There are 3 ways to turn a row about zero (a turn may also mirror it). The second row of each pair is the first, turned, with some noise. The first 27 pairs use one turn. New pairs use 3 turns, one after the other, and a turn may come again.
Known pairs, each followed by its turns in order:
[ -5  16  -2  10  27  36  15 -20]
[-19  32  17  -7 -25 -12  -1 -22]
(1)

[ 18   1  12  -8 -24 -16 -21 -25]
[  7  -7 -18  15  29  -7 -14 -26]
(0)

[ 13  -8  10  54 -20  14   2   4]
[  3  48   2  -5   6  22  14 -28]
(0)

[-10  16  28 -24  -7  -5  11   8]
[ 18   8 -27  12 -11 -16  11  10]
(1)

[ 23   7 -18   7 -22 -32  -9  -5]
[-25 -20 -13  11  30  11  -5  14]
(1)

[ 24  14 -12 -31  15   7  -4  -2]
[ -5  -7 -15  21 -12  -9 -27 -26]
(1)

[ 21 -10 -23   0   4 -29   5  21]
[-27 -21  -8  23  19 -10  12 -12]
(2)

[ 28  37 -18  -2  20   7   1   2]
[ 20  11   5  10  33 -21  19 -17]
(2)

[ 14 -28  -5 -24  -1  22  31 -11]
[ 18  23   9   9  21 -23 -22 -24]
(1)

[-32  -2  10   1  -8 -18  27 -17]
[ 7 29 -8  3 16  4 37  2]
(1)

[-11 -44 -10 -17 -49  23  15  -9]
[-14  40 -21  -2  12   6 -50  26]
(0)

[ 32 -34 -17  22  26 -18 -23 -12]
[ 32  -5  -2 -43  36  -1  19  -3]
(0)

[ 19   7  23 -26  28  11  16  -1]
[ 39 -19  10  16 -23  -2 -11   9]
(0)

[ 14 -35  23 -16 -10  16 -15 -27]
[ -6  -5  20 -24 -40  10  -4 -29]
(2)

[  8  17 -10 -10 -12  47   1   8]
[ -4  14  -3 -10 -39  -3 -28 -14]
(0)

[-19 -12  18  19  -4  -4 -39 -29]
[ -4  -5 -46  -4  18  22  19 -15]
(0)

[ -3 -18 -26 -22 -13  -5  -4  27]
[ 26  -7 -15  -6  16  21 -26  -4]
(1)

[-13  31   9 -36 -19  -1  14   0]
[  5  17 -50   7  -5 -16   4  -2]
(1)

[-10  20 -15  32 -10 -22 -18 -13]
[-1 10 -8 12  6 17 38 25]
(2)

[27 19 -7 11 -5 31 -7  9]
[  9  15  11 -16 -23  -7 -10 -34]
(0)

[  5 -11  -6  31 -10  -7 -26  -8]
[-22   8   8  -8  -1  21  31   7]
(2)

[-16 -12   8   7 -16   4 -14  -7]
[ -9  11 -26   1   7   9   1  -2]
(0)

[ 27  20 -25 -10   4  33  17 -14]
[ 17  26  27  14   6 -33   3 -21]
(2)

[-16 -14  19 -25 -20  -5  33 -30]
[ 12   1 -11  18 -51   6 -27  -8]
(2)

[ 27  16  19  34  -8  -8   2 -47]
[  7  42 -14   2 -15  26  34 -26]
(2)

[  7  -9  -3  14 -36  10  -7   0]
[-25  13   5  -9 -19 -12  14  13]
(2)

[  2 -24  11   7  15 -17 -16 -16]
[  3 -23  23   8   9   1  22  -9]
(1)

New pairs, each followed by its turns in order:
[12 19  6 31 26  0 21  8]
[ 10  20   1   0 -33   4   2  32]
(2) (1) (2)

[ -1 -23  -3  19  31  -5 -14 -23]
[  6 -10 -11 -15 -12  35  22 -10]
(0) (2) (2)

[ -4   8 -29 -37  -2  11  10 -10]
[-29  -7 -16  -7  19  15 -27  -3]
(2) (1) (2)

[-30  11  24  -8  15 -21 -26   5]
[  1  -8  -4  22 -46 -11  15   6]
(0) (0) (0)

[-18  -2 -16  38 -13   1 -21 -31]
[-47  -1   7 -20   9 -16  -1  28]
(1) (0) (2)

[ 33  17 -10 -10  43 -15 -25 -47]
[  3  30  29 -53  -2 -12  19 -36]
(2) (0) (2)

[ -8   6 -26  16  -6   5 -12  10]
[-13  16 -11 -10   4 -24   6   2]
(2) (1) (2)

[ 11 -38  30  18  -8  -2   2 -14]
[ -8   8 -34  21  11   9  -4 -33]
(2) (1) (1)

[  6   7  18 -22   1  -4  38   5]
[ 24  10  17 -16   0   7  17 -28]
(2) (1) (1)

[-10  14  23  26  21 -14  37 -11]
[-20 -13 -45  -9 -28  -1   7 -15]
(0) (2) (1)

[ 16 -23 -21   9  -1 -15 -16 -12]
[ -6  14   3 -29 -19  -4 -18  14]
(2) (0) (1)

[ 33   8 -17  -3  27  17  51 -38]
[-55 -17  -5   7  30   2 -44  -5]
(0) (0) (1)

[ 23  19   8 -22   7  -3   9  19]
[ 32 -12  -5 -10  -3  -2   6  26]
(2) (0) (0)

[-12 -15  11  -3  -9  23  23  16]
[  1 -21 -17  22  19 -12  -6   0]
(0) (2) (2)

[  9 -10  -5  19  10  -1   3 -12]
[ 12 -15 -10   6  12  -1  -4 -13]
(0) (2) (0)

[ 13   0   4  17 -18  -9 -16   6]
[ -4 -22  14 -15  -1  13  -7   9]
(1) (2) (2)

[-15 -33 -16 -32 -12   5  11 -10]
[-18   2 -22   7  23  36  13  -3]
(1) (1) (0)

[ 25  10 -29  14  10  20 -35  17]
[-16   1 -18  -9   8  46 -25 -18]
(1) (0) (1)

[ 24 -13 -14  15  12  28  -9 -38]
[ -5 -46  -7  -7  27   1 -17 -20]
(0) (0) (1)

[ 39 -55  -3 -17 -30  10 -26  10]
[ 30  14  24 -16  13 -38  20 -50]
(1) (2) (1)

[25 -5  4 -4 -7 13 40  4]
[-31 -28 -14   5 -13   0  -7  18]
(0) (1) (2)

[ -7   4  18  19 -19 -27 -10  14]
[ -5   8  11  30  -5 -26   8  -8]
(1) (0) (0)

[ -5 -17 -17  25  22   6 -55  -1]
[ 38 -52   4 -13 -14   9   5  12]
(0) (0) (1)

[ -8 -17   3  24 -28  23  -3  31]
[-38 -32  13  -5  20  -8   0  -7]
(2) (2) (2)

[-19  -3 -28 -14   7  -4  38   8]
[ -1 -45  22  -2   4 -15  -6   8]
(0) (2) (2)

[-32  23  -2  40  32 -12   5 -20]
[-12 -10 -15  46 -40   2  19 -13]
(2) (2) (1)

[-25   4  30 -26  -6  11  12 -11]
[ -7 -11 -25  26 -25   3 -22  -5]
(2) (2) (2)

[ 34  -1  22  -3  46 -27   2  -7]
[ 16   4  16  42 -28 -11  22  29]
(1) (1) (0)

[ 29   3  43   1 -19 -11 -28  -7]
[ 18  15  -6 -13  -5  44 -23  30]
(0) (1) (2)

[ -7  23  14  12 -10  -2   2 -23]
[-10  16 -10  13 -12   5  24  14]
(1) (0) (0)

[-14   3 -33   8  -9 -14  35  -5]
[ -1   6 -16  16  32 -20 -25  17]
(0) (1) (1)

[ 16  -5 -19 -31  10 -13 -32  12]
[-30  10  22   9 -15  28 -15   6]
(0) (2) (2)

[  3 -29   4 -25 -26   7   8 -32]
[25 16 19 10 24 20 23 20]
(2) (0) (2)

[ 67  24  41 -13 -10  -5  -4  34]
[-27   5  55  34 -21 -33  21 -32]
(0) (0) (1)

